Every row belongs to one group in each of 4 separate groupings. Each group adds its own fixed numbers to the row, and there is some noise. The rows also spread widely along 17 directions, which tell nothing about the answers.
In the rows, 128 means zero.
Known rows, each followed by its group in each grouping:
[ 95 148 129 146 137 141 130 135  89  98 146 116 129 109 159 187 107  98
 119 128 149 111 158 113  95 122 154 126 173 145 175 125 134 113 135 140
  97 145] -> K906 (1) K711 K378
[155 143 151 107 110 168  96 126 123 148 132  98 109 126 134 124  92 142
 120 152 133 100 167 104 117 115 144 138 102 148 114 149 134 121 115 156
  93 128] -> K696 (0) K711 K605
[112  72 142 131 138  87 111 139 117 115 115 155 132 113  99 127 145 140
 118 164 129 178 117 139 152 153 107 119 149 105 139 121  99 101 153 136
 171 126] -> K696 (1) K354 K127
[ 68 120 109 129 131 104 139 111 136 176 103 155 141 108  85 119 130 110
 126 123 152 122 110 169 112 167 100 134 160 114  91 119 174 147 185 139
 176 130] -> K906 (2) K354 K381
[164 184 127 122 121 168 119 142 163 124 134 154 109 143 136 139 130  99
 130 125  97 147 120 155  82 119 147 141 131  76 156 105 140 136  96 143
  94 128] -> K611 (3) K24 K127
[121 142 116 121 149 121 141 115 124  98 119 153 126 114 143 130 106 147
 141 140  96 159 107 151  88 143 113 130 171 111 148 136 129 134  91 114
  64 112] -> K96 (0) K196 K378
[144  88 125  94 162  86 140 143 131 139 117 189 128 140  80  95  85 164
 122 135  72 177  95 147 157 144 139 157 143  89 104 131  93 138 123 108
 113 162] -> K611 (2) K196 K605
[ 95 135 142 152 180 141 102 114 139 147 116 161 138 137 103 112 109 100
  83 121 108 142 116 142 171 142 112 133 147 106 139 133  97 132 146 115
 120 160] -> K96 (3) K24 K381
[125 168 170 137 118 175 107 172 130 123 136 126 137 104 109 138 142 108
  76 154 129 147 146 115 122 150 120 128 155 121 164  96 142 112 137 115
 135 119] -> K696 (3) K711 K127
[143 131 158 117  98 119 151 160 161 142 132 105 131 143 100 153 122 121
 144 149 112 160 139 151 119 132 154 161 105 109  97 131 126 138  90 114
 139 131] -> K906 (0) K354 K605
[125 100 125 136 125 106 100 122 156 145 118 121 119 138 109 127 123 130
 112 140 134 146 132 156 129 128 122 145 133 124 134 115 120 142 153 150
 175 121] -> K96 (1) K711 K378
[ 98 107 105 128 100 103 139 133  94 137 112 140 100  92 112 132 146 132
 165 131 148 146 135 116  78 162 113  92 153 107 101 139 163 115 129 154
 132 117] -> K611 (2) K196 K378
[118 124  89 152 146 109 179 133 146 119 136 115 155 140 103 177 116  99
 152 148 119 165 133 158 151 119 123 164 145 114 144 105  90 133  96  95
  94 128] -> K906 (1) K354 K605
[166 159  86 111 122 152 146 139 127 140  99 122 134 133  80 112 121 116
 133 152 142 120 163 103 143 147 120 111 116 122 124 113 134 118 107 108
  81 116] -> K611 (2) K24 K605
[116 125 140 126 132 125 119  94 109 117 122 144 121 104 149  99 112 150
 141 138 101 132  90 145 121 140  99 134 170 132 111 130 160 157 132 145
 121 108] -> K696 (0) K711 K381
[135 156  96 137 174 163 144 106 135 107  91 176 130 151 127 165 104 100
 119 168 132 132 112 146 149 114 142 115 145  73 169 118  87 110 135 150
  71 133] -> K696 (2) K354 K378
[ 88  96  77 185 133  97 156 115 100 139 142  92  89  90 129 145 151 132
 159 117 155 131 153 104  99 143  61 116 155 143 126 134 108 136 116 124
 110  84] -> K696 (2) K711 K378
[162 153 113 111 130 143 140 131 166 134 132 100 142 145 103 126 103 131
 100 146 117 122 154 140 151 125 131 161 124 152 150  99 128 152 110 110
 110 132] -> K906 (1) K196 K378
[147  87 158 127 110  98 114 158  78 108 150 113 127 115 148 105 133 145
 162 120 103 141 119 116 141 129 155 126 179 142 124 100 146 123 131 138
 128 112] -> K906 (2) K711 K381
[124  98 153 121 173 116  94 133  96 145 158 132 124 122 137  99 100 167
 115 124 112 109 134 115 153 119 117 125 137 151 130 156  98 111 137 136
  72 136] -> K611 (0) K711 K381
[ 63 130 129 146 142  98 150 144 120 128 163 126 123 100 155 189 141 127
 172 129 140 139 129 172  53 133 110 134 158 104 147 142 124 107 117 140
  78  98] -> K696 (0) K711 K127
[120 171 131 102 139 141 162 107 144 117 118 126 164 136 138 133  76 150
 138 151 102 116 110 165 121 134 137 170 152 150 118 126 165 158 114 115
  73 131] -> K96 (3) K711 K381
[134 139 120 127  82 123 155  95 111 110 142 105 104 131 136 138 112  91
 160 100 115 113 123 102 135 124 171 126 122 140  80 129 182 183 107 148
 157 167] -> K906 (2) K711 K378
[137 158 133 111 143 104 167 160 117 141 113 134 130 143 113 129 132 102
 118 134 157  69 153 153 155 142 177 121 119 129 132  91 151 133 169 122
 167 136] -> K906 (0) K196 K381
[138 104  63 153 115 121 120  86 129  88  83  96 109 107 143 143 154 130
 178 189 148 151 149 137 105 114  61  98 149 134 162 116 134 105  97 180
 107  58] -> K611 (3) K711 K381
[ 94 122  56 136 167 102 156 131 111 171 174 165 122 117  98 141 128 107
 156  91 143 128 135 141 113 124 102 121 142 110 137 109 116 127 136 135
  71 138] -> K696 (3) K711 K127
[121 150 114 103 137 135 118  75 161  97 135 138  78 113 146 147 107 128
  99 132 129 110 148 121  72 123 113 130  82 134 142 174 143 156 104 160
 137 172] -> K611 (3) K24 K127
[104  98  85 164 106  85 177 114 156  91  95  96  87  93 125 182 117 143
 157 166 117 197 155 145  38 149  67 186 154 124 135 147 105 157  64 109
 143  91] -> K906 (1) K24 K605
[ 65 129 142  99 139  97 133 148 148 146 171 118 165 109 124 162 138 128
 136 136 150 117 129 184 104 135 126 134 135 133 138 124 155 112 161 133
 120 119] -> K696 (2) K711 K605
[133 148 152  90 164 144 160 146 130 109 238 191  97 104 166 143  84 199
  83 131  85 117  90 116 114 102 124 166 152 149 149  89 132 177 165 142
  93 155] -> K906 (0) K24 K381
[136 122 121 123 147 122 133 166 123 135 151 130 143 143  89 156  95 120
  85 145 128 139 156 122 162 117 159 160 135 144 165  91 102 111 150 121
 137 164] -> K611 (3) K711 K127
[122 126  97 114 149 117 159 156 127 140 159 139 117 114 128 166 114 171
 143 164 150 118 153 137  90 112 109 143 136 138 153 104 115 113 140 145
  71  98] -> K906 (3) K711 K605
[148  88 166 135 107 112 157 164  84  94 163 141  70 111 133 147 109 166
 126 138  87 181 130  64 127 129 156 136 136 121 103 142 102 138  95 137
 142 173] -> K611 (3) K196 K378
[ 87 138  82 186 118 155 108 102  86 161  79  95 147 106 116 129 129  70
 159 132 155 127 155 136 113 149  96 115 204 134 136 112 155  99 131 150
  92  84] -> K906 (0) K196 K381
[148  75 124  99 117 105  95 128 114 140 156 110 133 120  99 105 102 147
 108 144 126 144 150 106 157 123 138 141 134 176 126 113 134 124 153 145
 165 147] -> K96 (0) K354 K381
[124 109 112 117 133 112 131 123 136 142 160 150 123 134 108 131 133 113
 141 118 122 138 112 133 155 122 140 121 119 105 109 116 121 136 144 138
 137 152] -> K96 (2) K354 K605

New rows, each followed by its group in each grouping:
[109 116  95 180 111 110 188 123 102 122 125 114 115 121 123 161 155 107
 191 150 130 165 117 120 154 135 103 123 140 107  95 106 116 138 108 134
 129 104] -> K696 (3) K24 K605
[128 140 122 112 176  85 185 143 107 112 165 171 108 126 130 137 105 110
 111  96 114 109 117 136 136 129 162 146 132 118 136 119 117 164 142  97
 145 176] -> K696 (0) K354 K381
[ 95 125 174 130 123 109 121 164 100 117 149 117 108 110 158 176 147 118
 130 138 153 111 156 137  92 134 167 113 136 123 151 130 133  89 146 157
 145 131] -> K906 (0) K196 K127
[114 151 139 176  99 209 103 164 157 202 141 113 134 116  48 131 129 108
  78 150 125 181 158 101 143 148  73 154 146 111 113 105 113 122 123 124
 111 115] -> K696 (3) K711 K127
[152 131 132 120 127 127  83 127 163 122 171 125 132 119 147  99 175 124
 173 107  91 158 109 166  98 124  88 105 139  94 150 120 133 123  71 125
  58  88] -> K906 (1) K354 K127
[ 99 142 147 147 125 113 153 149 139 157 138 119 141 136 105 143 148 104
 122 126 145 118 124 149 151 148 133 132 133 120 109  99 142 148 166 122
 170 131] -> K906 (1) K24 K378
[109 128 154  95 131 112 126 195 114 147 150 146 141 101  94 127 138 152
 102 139 143 133 153 129 102 167 137 120 155 126 143 105 138  88 162 107
 121 126] -> K96 (2) K196 K127
[123 164  89 107 130 121 168  91 116  99 146 134 112 123 130 141 114  85
 139 100 144  89 144  98 133 132 146  92  98 137 119 138 165 165 110 127
 119 185] -> K906 (1) K24 K378
[124 145  83 124 123 141 154 137 129 139 156 133 124 110  92 144 123 128
 120 140 152 123 162 106 124 137 103 122 134 142 139  97 132 132 135 119
  98 128] -> K96 (1) K711 K127
[112 136 108 167 131 133 157 106 167 125 124 104 140 139 124 161 167  89
 142 162 137 133 108 173 183 118  99 135 136 109 134  82 122 144 148 142
 164  94] -> K696 (2) K354 K381
[118  85 134 172 121 114  89 111 116 140 119  99  86 116 107 122 129  91
 105 121 127 151 163  99 147 130 110 129 126 129 117 153 100 134 119 148
 184 145] -> K696 (0) K711 K381
[159 117 108 129 154 115 146 170 127 114 162 103 145 125  94 119 154 130
 112 151 132 140 169  98 194 125  99 108 128 155 171  79  98 107 122  96
 105 114] -> K906 (3) K24 K381
[154 121 136 144 129 132 131 144 125 120 142 103 105 121 121 115 129 153
 117 137 115 137 145  90 143 133 106 123 134 136 131 124 105 138 103 111
 101 106] -> K906 (2) K711 K378
[157 143 153 101 125 132  92 146 126 143 143 150 160 144 127  89 118 122
 139 118  89 135  88 167 150 122 158 137 156 116 127  86 168 136 141 136
 115 126] -> K611 (3) K711 K605
[112 139  50 139 150  60 252 130 119 126 122  99  99 131 114 184 110 122
 163 134 175  77 182 135 104 133 129 152 104 154 123 120 119 160 124 101
 131 123] -> K906 (0) K24 K381
[ 91 106 132 183 143 136  67 117 126 170  97 105 119 120 126 124 159 119
 116 146 163 126 155 138 118 141  77 113 146 123 152 126 106  86 159 167
 135  83] -> K906 (3) K24 K127
[139  76  78 133 146  76 129 151 159 178 184 104 152 150  72 128 143 125
 137 121 135 151 151 150 185 111 114 153 115 141 141  79  79 124 146 112
 138 129] -> K96 (1) K354 K127
[115 119 149 114 122 147 108 123 145 110 183 143 110 111 122 149 121 129
  85 144 118 145 126 101 155 116 127 126 121 133 130 118 127 142 151 150
 158 165] -> K96 (2) K711 K605
[ 91 158 119 143 165 114 157 109 125 131  86 117 137 132 125 139 100 107
 130 126 136  97 145 158 115 148 122 144 136 131 126 164 129 136 111 103
  96 140] -> K611 (3) K711 K381
[129 144 136 153  92 157 140 140 150 154  83 126 103 142 107 159 161  97
 154 173 151 140 134 147 129 137 142 107 120  61  98 117 131 111 130 175
 143  99] -> K696 (2) K196 K378
[148 100 114 156 115 132 103 137 110 147  70 114 137 128  90 110  99 118
 120 165 125 164 149 131 142 138 122 160 178 132 135 101 121 114 138 142
 147 101] -> K696 (3) K711 K381
[124 116 193 138 142 157  68 131 144 150 101 149  96 145 137 137  96 144
  69 160 129 120 129 134 124 120 154 144 134  99 135 145 101 114 173 187
 155 138] -> K906 (2) K711 K378
[137 132 117  96 149  79 176 188  98 137 187 146 107 131 131 158 149 131
 149 111 165  82 167 120 121 121 181 100  93 125 139 105 118 106 157 124
 114 148] -> K96 (3) K24 K605
[100 121 198 112 122 121 129 143 122 101 135 138 172 122 126 131 136 151
 122 165 106 166  75 146 169 159 140 117 161 119 103 122 147 120 148 114
 143 132] -> K96 (2) K354 K378
[ 97 133 132 178 147 132 138  67 112  90 149 112 112 133 196 156 135  97
 169 119 106 115  95 138 164  99 122 123 145 131 130 127 127 158 118 164
 114 135] -> K906 (3) K24 K381
[ 82 128 174 152 127 120  93 118 143 116 130  86 130 116 145 144 144 104
 117 123 123 134 143 146 110 143 115 134 132 139 141 156 137 125 105 127
 147 128] -> K906 (3) K711 K127
[131 142 172 156 155 123 151 127  89  85 123 173  95 154 201 171 125 117
 152 133 114 117  86 139 136 106 200 116 144  76 133 128 100 127 138 160
 121 150] -> K96 (3) K354 K378
[120 131 114 130 137 120 125 147  88 158 130 128 108 125 137 143 104 135
 136 121 159  99 166 119  73 132 154 123 143 133 139 135 123 104 146 148
  87 120] -> K96 (0) K24 K378
[106  84 148 105 163  61 132 149  74 107 153 152 118 107 129 119  90 139
 123  93 105 131 139 111 114 141 161 135 152 148 130 156 124 130 130 111
 127 186] -> K906 (3) K711 K381
[ 79 127 122 138 181 124 149 131 150 151 144 152 134 130  91 163  98 133
  74 153 139 139 135 143 151 129 105 149 127 123 143 131  89 131 157 127
 121 158] -> K696 (3) K711 K378
[118  81 163 172 139 121 136 142 103 148 123 110 102 112  93 104 123 167
  91 156 120 149 157  72 207 158  89 137 132 149  90 142  67 132 137 103
 149 141] -> K96 (1) K196 K381
[147 123 166 109 159  97 174 164 120 108 167 156  82 118 153 125 122 204
 115 141 112 111 116 114 122 134 126 135 123 123 125 128  97 151 137 110
 109 119] -> K696 (2) K711 K378
[152 115 112  95 125 102 131 151  92 137 122 187  97 113  91 105 127 132
 129 125 138 137 132 110 104 152 140 100 130  96 114 123 143 119 142 138
 147 145] -> K611 (0) K354 K127
[134 116 101 144 123 103 172 103 110 122 144 113 129 152 139 157 113 109
 181 133 119 131 111 136 177 106 162 144 122 131  96 110 119 152 118 136
 128 137] -> K96 (0) K354 K605
[118 120 168 117 118 102 182 160 119  63 164  97 129 127 140 197 134 135
 125 170 121 148 139 105 172 125 177 121 117 140 136 124 111 115 112 113
 142 160] -> K96 (2) K196 K378
[118 156 122 147 124 193  88 106 134 139 170 167  90 107 135 141 122  91
  98 110 116 143 122 105 101 113 116 125 145 102 142 120 133 143 133 162
 114 158] -> K96 (3) K354 K605
[158 145 135 123 124 128 129 166 123 177 121 130  95 131 109 107 109 150
 116 121 135 107 161 127  79 147 138 155 123 125 117 125 125 132 133 121
 119 113] -> K611 (0) K24 K127
[126 124  78 131 121 127 131 124 146 156 120 102 143 119  61 117 100 116
 100 141 132 157 166 118 134 149  91 156 144 160 132 109 132 142 124 105
 135 125] -> K96 (0) K24 K381
[146 103 122  91 151  85 157 144 149 134 169 148 116 125  95 114 114 167
  82 135 123 125 123 125 154 134 127 151 111 144 131 104 114 161 166 109
 175 150] -> K696 (2) K354 K378
[110 182 119 127 129 203 108  94 137 128 129 132 128 106 129 137  89 122
  82 148 130 121 141 103  94 137  98 131 151 148 149 133 161 139 125 147
  77 141] -> K906 (3) K24 K378
[139 141 146 105 102 114 135 145 124 134 106 126 116 141 107 133 119 108
 152 124 128 128 152 131 103 143 174 122  96 103  94 158 150 124  93 135
 127 162] -> K611 (3) K711 K127
[126 154 123 113 117 139 162 135 109 122 120  95 151 116 108 136 121 111
 132 156 150 105 169 111 158 141 145 121 122 161 123 118 159 118 121 122
 114 141] -> K696 (3) K196 K381
[130  70 181  85 140  93 105 112 164 103 129 132 116 133 124 134  92 192
 102 178 100 169 121 136 132 126 128 150  94 130 115 183  92 131 107 148
 142 165] -> K906 (1) K354 K378
[134 124 147  94 128 155 117 139 104 150 133 156 144 116  87  96  84 170
  98 164 118 136 130  92 161 145 122 134 143 149 100 119 143 124 149 134
  97 148] -> K906 (3) K711 K605
[111 144 160 105 138 124 149 151  83 136 157 140 146 127 128 126 114 146
 142 119 130 111 129 101 144 149 163 100 124 134  98 144 143 113 131 115
  70 165] -> K96 (3) K24 K378
[ 99  82 128 180 105 120 105  69 113 141  78 110 112 143 137 148 121 101
 162 154 130 163 106 144 146 123 133 137 143 110  88 146 125 132 135 195
 182 127] -> K696 (3) K354 K378
[138 158 131 112 113 161 132 129 141 159 150 134 125 135 117 128 110 141
 114 139 135  96 127 127 143 128 145 143 124 138 109  96 154 147 165 148
 126 132] -> K96 (2) K711 K127
[126 123 119 162 102 105 178 152 116 152 117 135 120 158  94 157 161  85
 185 131 142 145 122 136 181 133 167 108 112  77  74  92 121 130 133 146
 165 135] -> K96 (3) K711 K127
[177 160 133 121 125 181 143 180  99 158 115 135 101 125 100 126  99 142
  95 170 147 101 185  80 138 132 156 134 132 126 133 105 109 103 144 139
  89 125] -> K696 (0) K196 K381
[126 150 181 108 148 155  91 148 114 145 124 157 108 108 110  89  97 144
  58 114 120 110 141  98 105 166 130 125 140 125 127 162 132 130 143 109
 112 157] -> K696 (2) K711 K378
[127 129 139 100 117 118 154 164 131 141 144 154 136 130  84 140 128 135
 112 160 144 141 127 123 150 143 145 110 118 115 110  99 148 126 164 143
 155 142] -> K906 (0) K24 K378
